All groups share one centre, and each spreads out both ways along 12 directions, with some noise.
Some rows, each with its group after it:
[  2  -5   5  -3  11   0  -1 -11   1   1 -10  -4   8  -4   0 -17] | (4)
[ -8  17  14  17  -3  -3  -4   0   8  -4  -2  25  -1  -2   5 -10] | (0)
[-10  -5  -1  -3  -1 -15  12 -30  -9 -18 -20  -3  -8  14 -10   0] | (2)
[ -3  27  13   1  -1   1  -6   9  -6  19   3  -6   4 -23   6   2] | (1)
[  9  -6   4  -6  35   9 -11  -8 -27   3  -1 -25  -3 -27  -1 -10] | (5)
[ -3 -10 -21 -18  -7   3   2 -19  15   6 -23   0  27   1  -6   6] | (0)
[ -4   0  -1   3   8   9   4  -4  -7   6 -18 -19   1  11  -8  -1] | (3)
[  8   9 -19  -4  -5 -18 -15  26  -9   6   1 -17  -3  10  -7   8] | (2)
[ -4  -7  11   8  10  -9   9  15   4   8  -4   0   7   1 -12   5] | (5)
[  8  -6 -20  -6   1  -1   6  -4   1  -2  -2 -11   4  -1  -3  17] | (3)
[ -1 -10 -11  23   7   3  14  -2 -13   9  -7  19 -18   4 -18 -18] | (4)
[21  1 -5  4 22 13 12 -4 16 10 -3 -7  6  2 -7 -7] | (4)
[  1 -24 -14  15  -5  -3  -7  -7   3 -14   6  21  -7   5 -21  -8] | (5)
[-19  -4 -12  10   0   3  11   1  -2   3   8  -9   1   9  -1   2] | (0)
[  3   8  -2   7 -16   1   3  21   8  24  -9   7  -7   2 -14   6] | (5)
[ -1  20  -6  -2 -21 -10   8  11   4   9  -4   4  -1  18  -4  13] | (5)
[ -3  -1  -1   0  30 -14  22 -19  -7  -1 -12 -20  -1 -12  -9  -8] | (2)
[ -6   0 -15  13 -16 -12  30   5 -16  20  -1 -22 -10  12 -12   2] | (4)
[  4  -7  15   2  12 -13  29  -8 -13  -4   5  -6  14  -2  15  -6] | (4)
[-11   4  18  23   1   3 -13 -11  11   1  -7  -5  12  -3 -25  -4] | (4)
[ 31   0  -9   1  11 -14  14   4   2  12   6  15   4 -14 -10 -16] | (3)
[ -5  13  11 -13  10  -8  -7  -2 -24 -11 -14 -11  -1   2   9  15] | (5)
[ -4 -23 -17 -14   2  -2  11 -18   9  -2 -21 -20   1   9  -9  -2] | (0)
[ 29   4   7 -20 -17  -4  11  -4   1   5  -5   5 -11   2   6  -3] | (1)
[-12  -4 -19   2  10 -14   4 -12  -1 -10  -9 -11  -5  20 -17 -10] | (0)
[  9  12 -22   6   1   1  -2  -5  17 -11  -3   0 -18  -6  -3  15] | (0)
[  8   2  12   3 -11   6  -2  -2  10   2  11  17  11  11   0 -10] | (1)
[ 18 -11  -3  -2   8  -3  17 -22  12   0 -11  -4   6  -7  -5 -15] | (4)
[ 13  -2 -18  -3   1  -7  -9   7 -35   1 -17   7 -13  13   2 -16] | (1)
[ -7   3 -12   0 -21   3   0   0  18   0   8   4  -8 -11   9   6] | (2)
[ -6  12  25  10  -6  10  16   1  17  12   2  12 -10 -10  11  -6] | (1)
[ -1  -3  -4  -5  13  -3  20 -10   0  -9   3   3   2   2   7   9] | (4)
[ -3  11   7 -10  -2 -17   0  -5   4  -7  13 -14   3   6   6  -8] | (2)
[  1  11   4   2   3 -26 -14   0  -7 -24 -11 -11   5  13  13  -1] | (0)
[  0 -11 -16   4  -2  -8  16 -10  -6  -2  -3 -10   4   9  -9   1] | (4)
[-11   2  12   4  -5  -7  13   5  -9  -6  -3   4  -8  13  17  -1] | (1)
[  5 -22  -1 -13 -14 -12   0   8   2  -1 -22 -28  -1  10   1   4] | (0)
[  0   0 -23  -7 -13  -5   4 -16  16  -4  11 -13   5  -7  -7  15] | (1)
[ -1  -2   1  13 -11  -5  14  -2   2   2   3   0  -3  13   3 -10] | (4)
[ -2   4 -26  -6  -6   5  -2  -6  -7   8  17  -1  19  19  -2  -7] | (1)
[  5 -13   2   9  10   2   3 -11 -14  -2 -15  -6   4  13  -8 -18] | (3)
[-15  -1 -10   4  -7   7  -1  -7   6  -1   5  -9  -8  11  -9   0] | (3)
[-14   1   1   3  -4   9  -5   0   5 -11  16 -29  13   7   5  34] | (3)
[ 17  19   4   2  18  -8  16  26 -16  17  11  -3  -9  -4 -11  20] | (4)
[ 12   1 -17  -3   0   0  -3   0   4  -8 -11   5 -15  -4  -8  19] | (3)
[  6   1  -2  -1   4   0  -2  -1 -22  -8  -3  -3   2   8  14  -2] | (0)
[ 29  25   4  -1  -9 -37   0  10  27 -11  30 -18  20  10   2   5] | (3)
[  7  34 -15   6 -20  -1   8 -10  16   1   3  29  -7  23 -19  13] | (5)
[ -6   2 -29 -11  17 -14   4  11 -18   1 -13 -18  -5  26 -11   5] | (2)
[  1  10   5  12  -4 -11   0   7  -6   5 -13  -9   1   6  -7   1] | (2)
[  3  11   3 -22  17  -8 -15  21  -9  -7   3 -11  21  14  12  21] | (2)
[ -4 -13   2  10   1 -15  11  -2  -9 -12  14  26  12  -1  -7   9] | (5)
[ -3  -2  -6  -4   1 -18  21   8  -9  12  -2   4   8  -5  -7   7] | (5)
[ 11  -9  -2  14   6   0  -4   4  13   2  -6 -14   6   3  -2 -17] | (1)
[  2   9  -2  -3  18  -8  -6  11 -14  -1  -9   2  -5 -11  -3  11] | (2)
[ 25  16  16  -4 -12 -11  -9 -21   9   5 -11  -8  -4 -22 -24   0] | (2)
[ 5 -1 -8 -6  3 -1  5 -9  9 -1 -4 -8  2 -2 -1  4] | (3)
[ -8   2 -11  -1   7  -7  14   2 -10   5  11 -10  -6  15 -10  -2] | (2)
[-22 -20  -9   0  12  -5   7 -19  -2  -7 -18  -3  17  16  -9 -11] | (0)
[  8   3   0   7 -14 -12 -10   8   7   3   1 -10   1  13  -7 -15] | (1)
[ -4  13   1  -3  19  -3   0   4 -11   1 -11   0  -3  -1  -6  11] | (2)
[  4   3   0   2  -5  -7  15 -12  10   3  -4   5 -10  -9  -9  -3] | (4)
[ 12  17  -4  -7  -9  -3 -16  25  -3  12 -11 -14   9  14  -4  15] | (2)
[ 14   2  -6  -9   4  -2   1  13  -2  13 -10   0  13  -6 -13  23] | (3)
[ -4  -3  11  -6 -16  -5   9   5  -6   4   0   4  -9   9  -3   6] | (0)
[-20  16  -1   0   5  17   9   6   9  27   1 -11  20  14  -1  -2] | (1)
[  5  -4  -5   7   9 -13   2  -4 -10 -11  -6   6 -11  18 -13 -14] | (5)
[  7 -15   3  10   9  19  11   2   1  16   6  -4   4  -6  -4 -13] | (0)
[ 17   8  23   2   7  -1   1  12 -15   2   5  -5  -5  -8  14   1] | (0)
[ -1  11   6  -8  -9  -4 -11  10  -8  -6  -7   7  -2   5  10  14] | (2)
[-28  12  15   8   3 -13   0   0  -4  -6   9   2   3   5 -11   4] | (5)
[ -7   4  -8  -5  11   0  17  15 -26  10  -1  -5  -3  15  -3  21] | (1)
[  1  10  13 -16   2 -10 -13  -3  10 -16   6   1   9  -1   7   8] | (4)
[  1 -12  -2   0   1  -8  16  -8  -5  -6   5   3   1   0  11  -8] | (5)
[  5   4  18   4   6   8  -1   3  -1  -5  -2   4   3 -17  19  16] | (3)
[  3   0  -5 -10  -4  -5 -11   8  -3  -7   4  -6   8  17   7  -1] | (4)
[ 16  10  20   0  -1 -11   4   6  10   7  17  -4   2   3 -17  -3] | (0)
[  8   1   4   1   2  -4   7  -6  11   8 -10  20   3   1 -15 -15] | (3)
[ 16 -26  -9  -9   5   9 -12 -20  -5  -4  -1  -4   5 -33   1  -9] | (5)
[ 12  -5   3  -3   0 -10 -11  13   0   1  14   5  10  -4 -13   3] | (3)
[  5   4   8   6   6 -14  17  19 -17   5   5 -16  -6  25   6 -15] | (1)
[  4   2  -3 -12  -4  -7  -2  -3   3  -7 -10 -18   5   8   4  17] | (3)
[ -8   7  10   9  -5  -7   7  -3  17   0   7 -10   0  -9   1   7] | (1)
[ 18   1  -5  -9   6  -1  13  -4  -4   7   3 -12  11  -7   8   1] | (5)

New rows, each followed by its group:
[  1   4   0  -8  -6  -7  11 -13  29  14  -6  -7  11   6 -19 -17] | (0)
[ 32 -14 -12  -5 -25 -17  -9 -18  20 -18  -1  -1 -10   2  -9 -11] | (1)
[-16   0 -18   6  -6  -8   7  -8   3   5   8 -11   0   0 -30   8] | (4)
[  5   5  11  -4 -25 -10   7   1   0  -6 -10  -4  -1   3  18  18] | (4)
[ 17   4   4  -7  16  10  16  -2   7  10 -14   8 -10  -8  13 -10] | (4)
[  6   5   9 -14 -15 -15  -3  -6   3  -5 -13   6 -10 -15   2   3] | (4)
[  6  13  29  -3  -7  -3   8  10 -16   6  -2   4 -22  -2  14  -4] | (0)
[  1  -1   8  15 -28  -8  21  -3   0   4  -6  -9   0   8   7   5] | (4)
[-19   9  -9  -4  -3  13 -10 -10  10   2   8   8  26   0  -8  14] | (1)
[-11 -21  -3   5   1  18   5  -4 -10  -3 -21  19  -3  -7  10   9] | (0)
[  5  -6   1  -2   8 -11  15   7  -4  14 -15  12   6 -13 -13   4] | (5)
[  8  -8  -6  -3  -4  -6   0   2  12  -4  -6  -9  10  17  10 -15] | (2)
[  8  13   4   0   2 -15  -3 -11   7 -12   0  -8  -1   8   5 -13] | (0)
[  4  -1 -10  -1  -1   0  -9   4   2  -8   4   0   2  23  -3  -3] | (4)
[-12   5 -11  14  20   5  11  10  -6   7  -5  12 -13   5  -9  -4] | (2)
[-11  -7  -8   3  11   5   3 -12   5   0   4  -4  11   1  -8  -9] | (4)
[ 13  -6  28  25  12  10 -11  -4 -13 -19   1 -12   3   6  15 -10] | (3)
[-44  11  -9   9  31  -7  22 -13 -10  -6  22 -24  18   1  13   2] | (1)
[  0  -9  -6  -6  -2  -5   3  -8   4 -10   0  -1   1 -13   9   7] | (2)
[ 4 -1  3 -3 13  6 -3 -1  1  2  0 -4 14 -8  1  3] | (4)
[-17  -6 -14  19 -25   5  -5   0   0 -13   1  11  -7  30  -5   5] | (4)
[ 31  -2 -16 -19  -4 -17  -2 -14 -12  -4   3  -4  -5  13  -9 -16] | (1)
[  7  -3 -23  10  13  11  14  15 -18  16  10 -10 -14   4  -9   5] | (5)
[ -3   9 -13  -2  -4   6  16  -3  -8  10  40  -7  14  11  -7  14] | (0)
[  4  13  -9  -8 -33 -14  -9 -18   8  -6 -11  -8 -16   3 -15   5] | (2)
[  7  -4 -17  -2  -1 -20  -7  -8   0 -12  -8 -17  -6  -2 -15   6] | (1)
[ 23 -13 -18   4   6   6  -6   4 -31  -5  -6 -11 -19  15   6 -16] | (0)
[  7 -14  -2   6 -14   6  -1   7  13   5   3  -9  -1   3   5  -8] | (5)
[ -4  20 -18  12  14  -1   0  -5  15   8   5  22  16  -1 -32   8] | (0)
[-2  9  7  2  0 -1 -7 11 -8  6 -4  2 -5  4  0 -5] | (4)
[ 12  13 -10  -2  -3   2   9  13  10  11   8 -10  -4   6  -7  22] | (4)
[  2  15   9 -21   2  -1  -9   4  -8  -6  15   5  -1   5  -1  17] | (2)
[  5 -13  18   2   2  -2   2  -1  26  -5 -15  -1   0 -16  -4   8] | (0)
[ 10  11   1   2 -11  -3   7  -2  10  10 -16 -10 -10   4  -6  -4] | (4)
[-15  -2  -2  -8  15 -26  11  11 -42 -10  20  -4   7  13   8   7] | (4)
[  1   6   4   7  13  16  -2  -7  15   9 -10  19 -12 -10  -8 -22] | (4)
[  0   2  -5   3  10   0   3  -2 -33 -13  15   0  -2  12   6   8] | (0)
[ 12  -7 -13  -9 -12 -30  -5 -25   8 -28  -1 -12  -6   4 -10  -3] | (1)
[ -4  17   9  -3 -16  -4  12  -5   5  -1   3  19   9  -3  16  19] | (5)
[ -8   5  11  20   2   7 -18  16 -17  21 -13   8  -9  -7 -14 -22] | (4)
[ 34  15   6  -4   0  -9 -16   1   3  -8  -7   3   3  -7   4   5] | (0)
[-11   1  -1  16 -19  -2   5  -6  -1   0 -14  -6  -5   9 -12  10] | (4)
[ -2  -7  -6  15  -4   8  18 -16  12   7 -22  -8  11   6 -15   7] | (2)
[ -3  -8 -20   2  -7  -3  -1 -11  -1  -5  -5  -2   0  17  -4 -10] | (0)
[ -7  13   4   0  11 -17   0  -5  -5  -3  -3   3  16  13 -13  -7] | (0)
[ -3   6   2  -4  -9  -4  -2  -1  -7  -4 -10   4  -6  -3   2  15] | (2)
[  5  -4   2   4   7   6   1   7  -2   5 -18  10  -9 -12  -4  10] | (0)
[ -1   0 -13   9 -11   0   3  -1  -3   6  20   7   1  -7  -9   0] | (5)
[-8  1 -3  1 -5  3 -4  6 -6 -8 -2 13 -8 17 13 -7] | (4)
[ -4 -11 -25  -4  23 -14   8  -8  -8 -12 -13  -9  -1  -1 -10   9] | (2)
[ 13  -2   1  -1   1  -7   6  -8  -1   2 -21 -11   0  -2 -12   2] | (4)
[  7   9  -5   6 -25   0  13   2  11  10 -14   0 -21   6  -2   9] | (4)
[  8  32  -5  29  21   1 -13   7 -25  -2  22  14   9   6  16 -21] | (0)
[ 11   9   9 -16 -14 -15 -13  15  -2  -2   0 -26  23  12  16  13] | (2)
[  8  -1  19  -9   1   1  12   9  16   8 -20 -14   6   8  -5  14] | (1)
[19  1  3 17  0 -5  5  7 -5  0  5  5  6  5  2  0] | (3)
[  2   8   4   3   9  -2   3   3 -11   9  -5  11   3   3 -11  -4] | (0)
[  5  -1   1  -5   7 -14  -3  15  -9  -2   4 -18  13  10  12   0] | (2)
[  8  10  12   0 -20 -10  -4  -1  -9   0   2  -4  -4  17 -14   1] | (2)
[  1   2 -18   4  -5   3  -3   9  16   6 -10  -1  -1  -4   3   2] | (2)
[ -8   3   5   6   1 -17   6  -2  12  -4 -10 -21  -4  11  -3 -10] | (1)
[ -6 -20  -4   0 -13  16   5   0 -13   4  10   2  20   8  11   6] | (0)
[-11  14   9  14   7 -18   9 -14   5  -4   8 -14   9   6 -14  -4] | (2)
[ 10  -2 -16   5   9  -1  -6  -1  10  -5  10 -14  24  -1  -5   9] | (0)
[ -3  13   2 -10 -19 -18   4  -4  13  -6  -3  -2 -10   9  -3  11] | (0)
[ -3  -4  -6   3   2   4 -13  -3  -4  -1 -15  -5   1  16  -4 -17] | (4)
[  5  -7  -2   3   5   1   4  -4  13  -1 -14  11 -15  -4 -20   3] | (0)
[-12  27  27   4  10  -7   8  -8   5 -13   9 -12   4  21  16  -5] | (5)
[  1  -5 -25   2 -18  -5   4   7  -7   8  -8 -10 -10   9  -6   8] | (2)
[ 14   5  -3  -1  22  -6   6  25 -18  15  24  -1   3  -5 -10   2] | (4)
[  7  15   7  11  -6   0 -11   9 -12  -2  14  18  13   2  11   3] | (0)
[ 16  -4  -6  -5   6  -4  -3  -4   8   1 -20   3  13   7 -23  11] | (3)
[ 10   4   0  14  -2  -8  -1   8  -7 -12   6   2   3  12  -2  18] | (3)
[-13   4  -7   5  -6   2   4   2   1   2   9   1  10  21  -1  -3] | (1)
[-12  30  -6  -4  11   5  23 -22   2  10   2  20 -11   0 -11  -5] | (0)
[ -1 -13   3 -26   1  -8  10 -18  10   2  -5 -16  34   7 -14   8] | (0)
[  2   9 -12   9  -7  -4   1   0   3   8 -12   1 -17   1 -18  -1] | (2)
[ 10  -2 -16   9   4   5  -9   4   3  -2  -4 -10  11  -7  10   6] | (0)
[ 18  -1  -2 -14  -5 -13  -1   0   3  -5  -9  -7  -8   3 -14  18] | (0)
[  0  -5 -14  -9  -3  -4  -2  -5 -19  -8 -26 -10  -6  12  17  -6] | (0)
[-12  16 -15   6   6 -10   5  -4 -15  -5   1  -8 -13  16   7  -9] | (0)
